Each cloud of rows lies close to a flat space through zero, with a little noise off it, and is much wider in some directions of that space than in others. After each cloud: how many dimensions does that space have?
(in the rows, 128 means zero)

[[140 163 105 112 138 116 119 119  95 120 113 131 114 113 144 120 120 105
  139 139]
 [117 103 146 152 123 127 133 142 152 132 135 121 128 138 114 133 134 146
  128 132]
 [137 145 108  77 147 163 129 115 113 109 135 138 142 125 133 132 127  97
  100 109]
 [129 121 144 182 118  90 124 137 128 148 113 127 108 128 135 123 122 150
  160 156]
 [154 172  94  93 151 124 113 106  87 107 111 140 119 108 153 121 117  90
  140 133]
 [126 131 123 129 127 126 125 126 124 134 124 128 127 123 129 127 124 123
  134 131]
 [136 144 103  57 145 173 140 120 116 107 138 130 147 120 129 138 130  96
   93 105]
 [116 121 135 146 123 121 129 134 137 135 129 125 121 131 124 127 131 144
  136 134]
 [146 155 107 120 133 125 117 118 102 118 114 136 121 118 142 121 121 106
  131 136]
 [113  95 144 146 119 137 140 144 158 132 141 117 137 148 111 136 134 145
  122 119]
 [122 130 109  67 142 172 135 123 136 115 150 131 160 126 116 138 133 109
   96 103]
 [105  89 153 142 119 147 145 145 176 133 155 116 150 149  96 135 138 152
  115 111]
 [106  86 171 183 111 116 137 151 166 149 142 112 127 151 103 131 133 169
  137 133]
 [111 104 150 142 119 132 140 144 164 131 144 119 140 144 108 139 143 149
  119 117]
 [114 107 147 150 124 135 138 148 157 140 143 117 135 139 106 133 135 150
  126 121]
 [134 146 103  83 141 151 129 111 114 110 130 135 136 112 133 132 131 106
  115 123]
 [137 149 108  92 140 145 129 115 107 115 131 134 134 121 137 134 126 101
  115 125]
 [119 108 136 135 126 132 133 134 141 132 136 120 136 136 115 135 134 142
  122 123]
 [140 149 108 107 137 134 124 109 101 122 117 133 127 115 141 129 123 105
  125 128]
 [133 159  88  37 151 181 130 114 108  91 146 140 151 117 134 139 136  83
   90  98]
 [138 134 117 104 130 133 123 125 117 122 131 131 125 120 139 122 121 113
  123 127]
 [ 95  74 177 188 103 119 142 153 178 151 148 114 136 157  95 128 134 168
  133 124]
 [136 147 115 125 134 117 120 115 102 121 102 136 118 118 144 120 125 111
  146 141]
 [130 141 106  90 139 144 125 123 112 119 133 135 136 121 135 129 126  99
  116 118]]
  2

[[130 146 121 107 129 201 130 158 121 122 139 141 119 109 119  99 135  63
  128 140]
 [150 123 149 107 108 109 157 155 121 161 108 129 119 153 126 126 102 149
  138  85]
 [112 156 114 113 150 117 124 146 124 182 118 155 164 166 108 129 121 117
  138 155]
 [121 141 175 143 139  57  71  95 121 119 109 176 147 108 114 148 109 141
  149  76]
 [110 145  93 163 170  83 105 140 110 117 151  87 105 157  94 155 126 143
  112  98]
 [134 105 134 130 149 117 132 139  99 125 139 141 113 110 143 145 133 178
   87 129]
 [ 87 116 117 136  98 126 140 150 142 121 139  93 106 115 128 142 153 156
  130  96]
 [132 131 144 138 117 132  99 102 146 132 131  99 153 144  85 129 152  89
  100 140]
 [159 115 105 103 167 152 162 157 141 144  87  82  68 185 134 127 149 114
  168 139]
 [124 139 163 146 131 141 108  95 147 114 118  76  89 145  91 135 131 109
  144  96]
 [128 101  95 113 144  90 148 107 114 108 111 115 164 132 102 126 167 157
  104 102]
 [136 138 151  68 124 130 167  74 131 117 135 130 129 139 112 122  99 111
  124 105]
 [113 124 161 123 152 150 138 132 100 106  90 166 111 139 131 112 105 115
  102 101]
 [127 123 138 144 121  92 106 132 144 117 176  92  77 112 126 157 129 116
  146 135]
 [112 106 104 157 104  75 164  97  96 158 118 159  82 137 103 129 103 178
  134  54]
 [145 117 139 120 115 157 162 123 108 119 127 134 115 141 118 122 116 147
   97 105]
 [111 135 101 121 155 141 108 132 120 163 123 110 150 105 112 117 174 138
   89 144]
 [138  97 105 107 114 108 125 117 158 116 130 100  68 124 168 147 156  83
   72 104]
 [127  99 152 140 170 101 142 119  76 102 103 144 166 119 103  83 127 124
  128 178]
 [132 109 173 106  82 172 137 111 141 137 166 189 110 111 119 160 141 124
  124 162]
 [ 87 137 115 170 145 102 155 157 120 117 106 103 123 179 125 120 100 151
  184 141]
 [112 128 137 162 130 108 117 142  83 101 128 167 170  93 136  97  95 138
   94 125]
 [109 120  95 158 118  93 119 125  88 136 172 164 118  84  86 142 145 163
  109  91]
 [135 119 109 125 166 116 114 118 121 142  95 148 162 137 135 130 159 146
  116 154]]
  16

[[111  80 129 190 140 175  86  60 144 144 199 128 144 208 137 163 148 114
   69 126]
 [ 87  97 121 154 159 127 111 171 167 135 126 132 132 144 168 140 175  99
  112  80]
 [137  96 122  92 135 102  91 110 132  91 151 139 152  95 143 180  92 153
  141 115]
 [175 176 111 140 140 129 147 139 122 101 136  78 163 106 145 179  95  88
   95 151]
 [ 76  78 180  76 201 115 139 135 148 133 124 182 120 119 121  95 137 118
  153 104]
 [113 104 151 185 167 149 145 181 154 156 210 134 123 177 189 119 177  87
   79 114]
 [126  63 174  98 133 162 102  68 178 126 205 165 114 160 178 122  90 159
   75  90]
 [157 127  93  63 121 139 136  34 136 137 167 192 112 142  77  43  81 194
  130 129]
 [ 94 143 129 127 185  84 168 161  80 144 109 107 151 110 105 168 152  92
  184 165]
 [139 138  99  40 175  76 121 136 127 130  59 111 125  43  20 181 114 189
  179 117]
 [ 64  82 132 177 155 123  73 127  79 181 113  90 116 113  93 211 151 172
  153 163]
 [123 145 131  89 130  88 128 171  99 135 118 119 152  79  84 133 151 109
  151 112]
 [115  95 129  87 212 138  70  93 169 156 144 148  93 110  86 127 119 201
  116 104]
 [124 109 168 121  30 138 143 117  98 130  85 116 145 124  77 138 134  99
  116 121]
 [157 127 135  45 176 115 105 167 224  48  60 191 118  84  95  69 130 127
  143  53]
 [130 152  95 155 184 148 132 116 140 149 134 128 119 153 109 106 142 126
  112 145]
 [ 38  51 169 122 229 154 127  92 150 144 140 172 139 154 161 118 121  87
  108 114]
 [156 188  80 130 225 111 123 111 160 146 161  99 100 163 143 149 144 168
  162 148]
 [168 201  95 169  50 156 167 126 143  74  85 106 170 165 204  87 119  22
   88 113]
 [122 146 132 239  62 145 121 211 124 141 166  76 148 174 219 147 199  42
   73 108]
 [145 104 145  61 161 100 141 129 152 136 129 120  99 102  80 185 116 198
  153 118]
 [111 111 124 144 167 163 107  99 157 156 187 161 101 169 175  72 128 148
   97 118]
 [148 119  97 104  91 121 108  96 147  87 149 172 144 128 161  93  99 142
  129  96]
 [116 135 168 114 138 123 105 135 161 100 131 117 141 136 203 137 130  83
  120  93]]
  13

[[150 129 145 126 131 117 119 141 134 130 116 113 128 116 129 121 136 129
  141 145]
 [135 114 160 129 110  87 127 144 136 128 101  86 145 155 141 119 132 126
  143 113]
 [145 123 143 111 112 132 125 142 141 114 137 123 131 116 129 124 137 120
  136 160]
 [129 158 137 124  99 102 124 142 139 101 109 126  94 157 162  98 117 123
  163 146]
 [156 136 119 126 132 128 127 130 115 129 113 154  95 104 106 134 123 127
  131 129]
 [156 110 138 101 115 140 106 124 114 151 103 132 120 132 133 115 141 135
  131  83]
 [158 126 126 127 100 112 129 100 141 124 136 103 132 144 121 113 154 103
  113 130]
 [101 149 112 123 115 142 136 121 150 109 159 130 144 126 140 151 135 112
  148 171]
 [ 80 140 105 154 178 129 145 150 112 120 131 137 120 124 125 151  84 159
  134 113]
 [113 138 101 115 141 156 122 104 132 127 155 129 148 120 144 128 139 139
  129 111]
 [124  84 118 124 125 139 139 117 102 138 151 164 171 109 120 106 112 130
   90 115]
 [137 145  40 135 141 178 112  78 123 136 190 168 118  88 112 146 131 131
  146 124]
 [112 149 117 151 115  96 146 121 141 103 132 102 112 167 132 131 123 115
  133 128]
 [150  93 191 125 152  97 134 183 113 144  70 169 149  66 117 128 121 163
  119 140]
 [119 112 107 135 142 141 119 111 126 142 161 112 170 124 133 117 128 135
  121 120]
 [125 123 102 156 115 114 135 104 121 131 143 134 127 147 116 126 120 116
  120 119]
 [138 152 107 118 133 151  96 118 128 143 122 128 101 128 143 127 135 135
  165 115]
 [176 136 117 130 124 135 104 131 125 136 123 119  81 122 104 124 130 117
  144 136]
 [134 156  82 139 149 134 115 107 125 127 142 141 112 112 139 115 125 151
  150 107]
 [133 141 140  95 124 122 142 132 128 113 104 118 122 123 127 141 135 123
  133 119]
 [120 151  91 127 121 138 130  89 133 118 154 146 131 126 142 119 139 124
  127 126]
 [123 149  95 148 103 111 118 113 139 118 146  92 115 173 143 127 120 112
  172 128]
 [153 118 158 137  97  86 143 168 161  84 118 133  92 124 118 145 138 136
  148 149]
 [127 100 127 118  92 110 149  96 128 112 142 138 162 144 138  98 143 123
   87  90]]
  12

[[ 88 107 174 142 142  86 157 100 167 136  96 146 123 148 160 128 161 132
  152 132]
 [136 131  59 157  83 157 140 160 100  94 155 154 152  92  98 135 100 134
  163 131]
 [117 124 162 110 130 120 162 178 147 143 144 120 139 131 171 105 139 127
  126 126]
 [129 154  77 202 223 195 100 159  59 100 112 128 140 215 237  73  98 169
  164 182]
 [143 109 178  87 130  98 139 131 176  99 123 134 113  97 156 103 140 126
  138 144]
 [144 137 157 111  89 153  71 132 158 112 142 103 122 104 165 159 133  90
  107 119]
 [120 109 135 142 131  95 199 152 120 146 139 105 153 172 104 138 107 178
  113 155]
 [100 121 137 171 106 140 125 118 122 191 154 153 153 120  83 164 134 132
   64 122]
 [158 119 172 148 153 137  99 117 129  88 113 158 119 109 106 148 124 143
  125 199]
 [124 140 128 190 165 168  93  58  69 151 110 158 140 106 133 142 126 132
  131 138]
 [130  78 107 123 150  36 170 111 147 138 157 112 169 142 110  82 114 160
  130 130]
 [100 121 141 119  67 140 132 137 137 127 131 136 117  97  96 156 180  86
  106  57]
 [ 80 177  69 114  92 200 116 123  95 150 136 128 129 119  77 176 116 102
  117 150]
 [ 92 142 110  67 112 133 100  78 119 125 126  92  99 140 138 108 112 153
   71  76]
 [133  96 145 115 123  79 187  83 194 163 111 130 110 166 141  95 140 131
  135 127]
 [132 174  71  96 158 157  73 144  51  31 153 103 114  63 144 104 107 166
  107 147]
 [138 119  91  76 115 162 112  92  90 148 130 123 109 171  64  89  87 159
   69  98]
 [115 183 109 165 177 191  99 142 131 150 123 154 109  78 132 160 166  68
  126 162]
 [131  78  96  58 138  73 164  94 143 123 104 145 115 186  90  31 108 153
  166  88]
 [125 154 112 207 211 163 124 133 121 186  96 185 110 155 159 105 109 155
  132 131]
 [142 114 150 130 130 118 147 118 122 131 122 153 123 140  88 124 116 170
  105 171]
 [125 122 119 113 109  60 137  90 144 120 144 115 121 102 121 121 113 180
   92 104]
 [129  76 154 141 129 114 131 104 164  98 131  89 158 158 120 165  82 150
  111 166]
 [120 125  92 106 165 148 124 138 117  85 113 109 119 134 162  86 114 119
  165  89]]
  16
